The rows of each matrix lie in a flat space through zero, up to rounding. After each matrix: how many dimensions does the smallest such space have?

[[ 28   6   3  27 -47 -21 -43  32 -27   7  26   8 -44 -20  -2 -14  -1   3
   -1  29]
 [  6  40  32  40  21  -7  18   1  42 -33  -5   1  32  42  11   1  18  21
   -6 -19]
 [  3  32   5 -27  13  13  -6 -37  46 -16  56  19 -25  12   9  -5  -1 -59
    1 -23]
 [ 27  40 -27  29   4  24 -19  14  -2 -12  16  31  28  15  43  34  28 -15
  -38  19]
 [-47  21  13   4 -22 -28  21   1   9 -12  46   0 -23 -17   7 -27  -5 -35
   54 -14]
 [-21  -7  13  24 -28 -30  -4  50 -18   3 -13  12   2 -34 -33   0  -9  17
   42   8]
 [-43  18  -6 -19  21  -4  28 -20  57  10  15   2 -16  25   5 -24  -3   1
   -2   4]
 [ 32   1 -37  14   1  50 -20 -15 -43 -17 -27   5   4 -26  12  37  56   3
   23  14]
 [-27  42  46  -2   9 -18  57 -43  29 -24  -2 -42  -1  21  29 -56   5   0
    7 -34]
 [  7 -33 -16 -12 -12   3  10 -17 -24 -28  36  10 -16  -6  44   1  -2 -32
   -2  -3]
 [ 26  -5  56  16  46 -13  15 -27  -2  36  13 -14  21  28  10  18   5  23
   14  -4]
 [  8   1  19  31   0  12   2   5 -42  10 -14  50  -8 -45  35   7   4   2
   12 -33]
 [-44  32 -25  28 -23   2 -16   4  -1 -16  21  -8 -10   0  -1  -2  10 -10
   26 -14]
 [-20  42  12  15 -17 -34  25 -26  21  -6  28 -45   0  20  24 -21  15 -16
   19  -2]
 [ -2  11   9  43   7 -33   5  12  29  44  10  35  -1  24  35  12  -7  33
  -32  10]
 [-14   1  -5  34 -27   0 -24  37 -56   1  18   7  -2 -21  12  -5 -16 -13
    3 -19]
 [ -1  18  -1  28  -5  -9  -3  56   5  -2   5   4  10  15  -7 -16   6  13
   -4  29]
 [  3  21 -59 -15 -35  17   1   3   0 -32  23   2 -10 -16  33 -13  13 -83
  -11 -14]
 [ -1  -6   1 -38  54  42  -2  23   7  -2  14  12  26  19 -32   3  -4 -11
    0  22]
 [ 29 -19 -23  19 -14   8   4  14 -34  -3  -4 -33 -14  -2  10 -19  29 -14
   22   6]]

14

[[ 74   8  -4  17  -9  19  11  -9  30  -5 -13   6 -26 -35  48  11   6  22
    5  -3]
 [  8   2   1   1   4   9  -2  -7   3 -14  -9   2  -6   7   6   3   2  12
   -8  -3]
 [ -4   1  -7  10  12  -5  -8  15 -22  13 -13   0 -16  -5   7  14 -12   3
    0  18]
 [ 17   1  10   1   2  13  34  28 -17  -4 -11  -5  -2 -17   5  25   7  11
  -19   6]
 [ -9   4  12   2  13   1  -9  10  -9 -10  -1   7  -1  14   1   1  -2   2
  -11   1]
 [ 19   9  -5  13   1 -22   9   6  16  20 -23  -3 -15 -17  -1  24   9 -11
  -13 -20]
 [ 11  -2  -8  34  -9   9 -40 -35  22  18  -6   8  -5  23  12 -26  -3  10
    5  -7]
 [ -9  -7  15  28  10   6 -35  12 -28  15  -1   6  -7  29  10   3 -25   8
  -18  27]
 [ 30   3 -22 -17  -9  16  22 -28  24 -26 -14  -6 -12 -24  13   0  14  20
   16 -11]
 [ -5 -14  13  -4 -10  20  18  15 -26   0  12 -10  14   2  -5   6  -8   9
  -11  22]
 [-13  -9 -13 -11  -1 -23  -6  -1 -14  12  -6 -15 -14  -6  -9  25 -21 -11
    2  18]
 [  6   2   0  -5   7  -3   8   6  -6 -10 -15  -4 -13  -5   2  22  -2   6
  -12   2]
 [-26  -6 -16  -2  -1 -15  -5  -7 -12  14 -14 -13  -4   7 -22  10  -6  -6
   -2   3]
 [-35   7  -5 -17  14 -17  23  29 -24   2  -6  -5   7 -10 -26  10   8 -14
    0  -3]
 [ 48   6   7   5   1  -1  12  10  13  -5  -9   2 -22 -26  29  28  -2   5
   -9   0]
 [ 11   3  14  25   1  24 -26   3   0   6  25  22  10  10  28 -39  -4   9
   16  12]
 [  6   2 -12   7  -2   9  -3 -25  14  -8 -21  -2  -6   8  -2  -4  11  16
   -4 -15]
 [ 22  12   3  11   2 -11  10   8  20   9 -11   6  -6 -14   5   9  16  -9
   -8 -24]
 [  5  -8   0 -19 -11 -13   5 -18  16 -11   2 -12  -2   0  -9  16  -4  -8
   -7  -6]
 [ -3  -3  18   6   1 -20  -7  27 -11  22  18   2   3  -3   0  12 -15 -24
   -6  12]]

8

[[-33 -10 -22  -6  26   3  -7 -19  25 -22  65  18  20  28 -57   8  27  65
   71   1]
 [-10 -44 -19 -30   6   9 -13  49 -30  17 -35  -3 -11  10  33 -72  -1 -46
  -17  16]
 [-22 -19  34  24  13  27 -42  40  19  16 -40  54 -34 -11   8 -57 -52  45
  -16  16]
 [ -6 -30  24 104 -34  16 -20  55  23  40 -16   2 -12 -38  12 -52 -54  41
  -18   7]
 [ 26   6  13 -34 -15   4  -6 -30  -4  -7 -28  14 -42  -2  40  18  11 -12
    0  48]
 [  3   9  27  16   4  39 -32  28  43  -1   3  -9   9  -7 -40   6 -43 -52
   23 -30]
 [ -7 -13 -42 -20  -6 -32  16   7 -33  22 -35 -10  -2 -24  53 -10  -1  57
  -68 -11]
 [-19  49  40  55 -30  28   7 -40   7 -46 -38 -62 -28  -5  12 -14 -72 -78
  -25  15]
 [ 25 -30  19  23  -4  43 -33   7  20  22   3  56  20  25 -67  -2  16  65
   68 -11]
 [-22  17  16  40  -7  -1  22 -46  22  24  73 -38 -10 -11  20  20  43  21
  -32  18]
 [ 65 -35 -40 -16 -28   3 -35 -38   3  73 -43 -78 -50 -14  63  20 -45  23
  -28  55]
 [ 18  -3  54   2  14  -9 -10 -62  56 -38 -78  -8 -59  -6   7  26  23 -41
  -63  37]
 [ 20 -11 -34 -12 -42   9  -2 -28  20 -10 -50 -59 -14 -41  16   9 -81 -15
  -16  -3]
 [ 28  10 -11 -38  -2  -7 -24  -5  25 -11 -14  -6 -41 -16  21  41 -31 -54
   29  33]
 [-57  33   8  12  40 -40  53  12 -67  20  63   7  16  21  33 -48  38 -22
  -59  -8]
 [  8 -72 -57 -52  18   6 -10 -14  -2  20  20  26   9  41 -48 -19  72  -1
   67   9]
 [ 27  -1 -52 -54  11 -43  -1 -72  16  43 -45  23 -81 -31  38  72  37 -50
  -56  13]
 [ 65 -46  45  41 -12 -52  57 -78  65  21  23 -41 -15 -54 -22  -1 -50 -54
  -34  44]
 [ 71 -17 -16 -18   0  23 -68 -25  68 -32 -28 -63 -16  29 -59  67 -56 -34
  114  38]
 [  1  16  16   7  48 -30 -11  15 -11  18  55  37  -3  33  -8   9  13  44
   38  30]]

14

[[-12  -8 -16 -16  22  -7 -12   6   2 -15   2  10  -5 -18  -7  -9  -5   3
   10   8]
 [ -8 -16   0  25  32 -16  -1  -9  10  -4  18  -6   6   0 -20  25  -6 -12
   18  21]
 [-16   0  -8 -39  20   8  35 -18   0 -38  -4 -40  -7  -4  -7 -10  -2   9
  -30 -14]
 [-16  25 -39 -33  11 -10 -27  -9 -21 -26  -9  -1  13  -2 -15 -31  -8  -8
  -19  22]
 [ 22  32  20  11 -78 -36  -6  10   0   2 -32  10 -28  -8  -8  -7  18 -30
   -4 -14]
 [ -7 -16   8 -10 -36  62  41 -19   5  -1  -4 -10  35   5  20 -12  -1  29
   -4 -31]
 [-12  -1  35 -27  -6  41  22 -16 -36  15  14 -12  31  24  20 -14 -14  13
  -37 -30]
 [  6  -9 -18  -9  10 -19 -16  12   5   9 -13  16  -7   1  17  13   8 -31
   12  -1]
 [  2  10   0 -21   0   5 -36   5 -24  23  -9 -17  18  -7   6 -29  25  11
  -23   0]
 [-15  -4 -38 -26   2  -1  15   9  23  -1  11  -9   5  -5  11  11  -6  13
   -1   6]
 [  2  18  -4  -9 -32  -4  14 -13  -9  11 -10 -22  12  13  15   5   7 -18
  -26  -2]
 [ 10  -6 -40  -1  10 -10 -12  16 -17  -9 -22  15  14   6   8  18  -3 -14
   25   9]
 [ -5   6  -7  13 -28  35  31  -7  18   5  12  14  -6 -14  22  -7 -18  38
    5  13]
 [-18   0  -4  -2  -8   5  24   1  -7  -5  13   6 -14 -51  11  -5 -18  37
   12  29]
 [ -7 -20  -7 -15  -8  20  20  17   6  11  15   8  22  11  14  19 -13  19
   11 -20]
 [ -9  25 -10 -31  -7 -12 -14  13 -29  11   5  18  -7  -5  19 -15 -18   0
  -21  12]
 [ -5  -6  -2  -8  18  -1 -14   8  25  -6   7  -3 -18 -18 -13 -18  12  20
    1  -2]
 [  3 -12   9  -8 -30  29  13 -31  11  13 -18 -14  38  37  19   0  20 -41
  -16 -38]
 [ 10  18 -30 -19  -4  -4 -37  12 -23  -1 -26  25   5  12  11 -21   1 -16
   -4   3]
 [  8  21 -14  22 -14 -31 -30  -1   0   6  -2   9  13  29 -20  12  -2 -38
    3  17]]

12

[[ 56 -11 -37   8 -31  16  42 -20  17   0 -29  53   0   3 -33 -29  18 -26
   32  -8]
 [-11  21  34   9 -21  46  25  13 -33 -55 -28  -2 -25  15 -11 -17  -2   9
  -29  19]
 [-37  34  23   2  50 -40 -69   7  26  23  34  -2  27 -20  32  17  -8  19
  -16 -51]
 [  8   9   2 -28   2   0  11   9  -4 -23  48  11 -20   4   4 -14   0   0
   18  53]
 [-31 -21  50   2 -16   4  24  34 -19  -6   6  41 -58 -38 -19 -33  15 -64
   37  77]
 [ 16  46 -40   0   4  12 -51 -26  15  20 -11  42  44  15  21   0  20  37
  -15 -18]
 [ 42  25 -69  11  24 -51  14 -34  46  18   2  26  32 -22 -36 -13   6 -15
   59 -11]
 [-20  13   7   9  34 -26 -34  18  10  -8  25  -4  20 -25   9   5   4  32
   -1 -53]
 [ 17 -33  26  -4 -19  15  46  10  -2  19 -33  -4  -9  -4   4  -2  -1 -52
   13  16]
 [  0 -55  23 -23  -6  20  18  -8  19  34 -18 -14   8 -12  29   8   5 -16
   -5 -26]
 [-29 -28  34  48   6 -11   2  25 -33 -18  61  10 -38   5 -40   0 -20 -42
   12  24]
 [ 53  -2  -2  11  41  42  26  -4  -4 -14  10 -11  41  13  38  12  32  15
   -7 -22]
 [  0 -25  27 -20 -58  44  32  20  -9   8 -38  41  13  -2   8 -24  -1 -20
    9  14]
 [  3  15 -20   4 -38  15 -22 -25  -4 -12   5  13  -2  53  16  12 -12  27
  -28   6]
 [-33 -11  32   4 -19  21 -36   9   4  29 -40  38   8  16  83 -15   6   0
   16 -25]
 [-29 -17  17 -14 -33   0 -13   5  -2   8   0  12 -24  12 -15 -14 -33  -6
   -7 -11]
 [ 18  -2  -8   0  15  20   6   4  -1   5 -20  32  -1 -12   6 -33  24  -8
   31  -6]
 [-26   9  19   0 -64  37 -15  32 -52 -16 -42  15 -20  27   0  -6  -8  18
  -33  29]
 [ 32 -29 -16  18  37 -15  59  -1  13  -5  12  -7   9 -28  16  -7  31 -33
   74  26]
 [ -8  19 -51  53  77 -18 -11 -53  16 -26  24 -22  14   6 -25 -11  -6  29
   26 -37]]

14

[[ -41   25   38  -15  -10  -17   -8   -8    1  -34   -1   13   26   31
     9   -8   -5   11   -3   46]
 [  25  -31  -46   22  -20   -9   -3    6   14   26   14  -16  -41  -35
    -3   20  -13  -38  -11  -32]
 [  38  -46  -89   12   -2  -10  -13    7   24  -12   27  -29  -63  -46
    31   25  -11  -53   -7  -64]
 [ -15   22   12  -19   14  -13    7    0   12  -38   13    2    7   27
    14   -4   -4    7    7   29]
 [ -10  -20   -2   14  -31   12  -26   -4  -14   15  -23    5   -3  -25
     7    4    8  -13  -20  -23]
 [ -17   -9  -10  -13   12  -16  -22  -12  -11  -43    9   -8   23    6
    18  -12   -5    8   10    0]
 [  -8   -3  -13    7  -26  -22   -2    3   23   -5   15   -3  -27   -5
     8   16  -16  -31  -14   12]
 [  -8    6    7    0   -4  -12    3   -1    5   -2    8    0    4    8
    -6    0   -8   -1    1   18]
 [   1   14   24   12  -14  -11   23    5    7   39    7    5    1   10
   -37    4  -13    1    1   32]
 [ -34   26  -12  -38   15  -43   -5   -2   39 -107   39   -6  -10   40
    57    4  -18  -17    4   42]
 [  -1   14   27   13  -23    9   15    8    7   39  -12   13  -10    1
   -20    8    2   -4  -14   17]
 [  13  -16  -29    2    5   -8   -3    0    5   -6   13  -12  -13  -12
     6    4   -7  -12    4  -17]
 [  26  -41  -63    7   -3   23  -27    4    1  -10  -10  -13  -43  -48
    41   15   15  -33  -16  -77]
 [  31  -35  -46   27  -25    6   -5    8   10   40    1  -12  -48  -45
    -2   22   -3  -39  -18  -47]
 [   9   -3   31   14    7   18    8   -6  -37   57  -20    6   41   -2
   -50  -19    7   38   14    0]
 [  -8   20   25   -4    4  -12   16    0    4    4    8    4   15   22
   -19   -5   -9   13    8   35]
 [  -5  -13  -11   -4    8   -5  -16   -8  -13  -18    2   -7   15   -3
     7   -9   -2    6    7  -11]
 [  11  -38  -53    7  -13    8  -31   -1    1  -17   -4  -12  -33  -39
    38   13    6  -33  -17  -57]
 [  -3  -11   -7    7  -20   10  -14    1    1    4  -14    4  -16  -18
    14    8    7  -17  -18  -19]
 [  46  -32  -64   29  -23    0   12   18   32   42   17  -17  -77  -47
     0   35  -11  -57  -19  -47]]

5
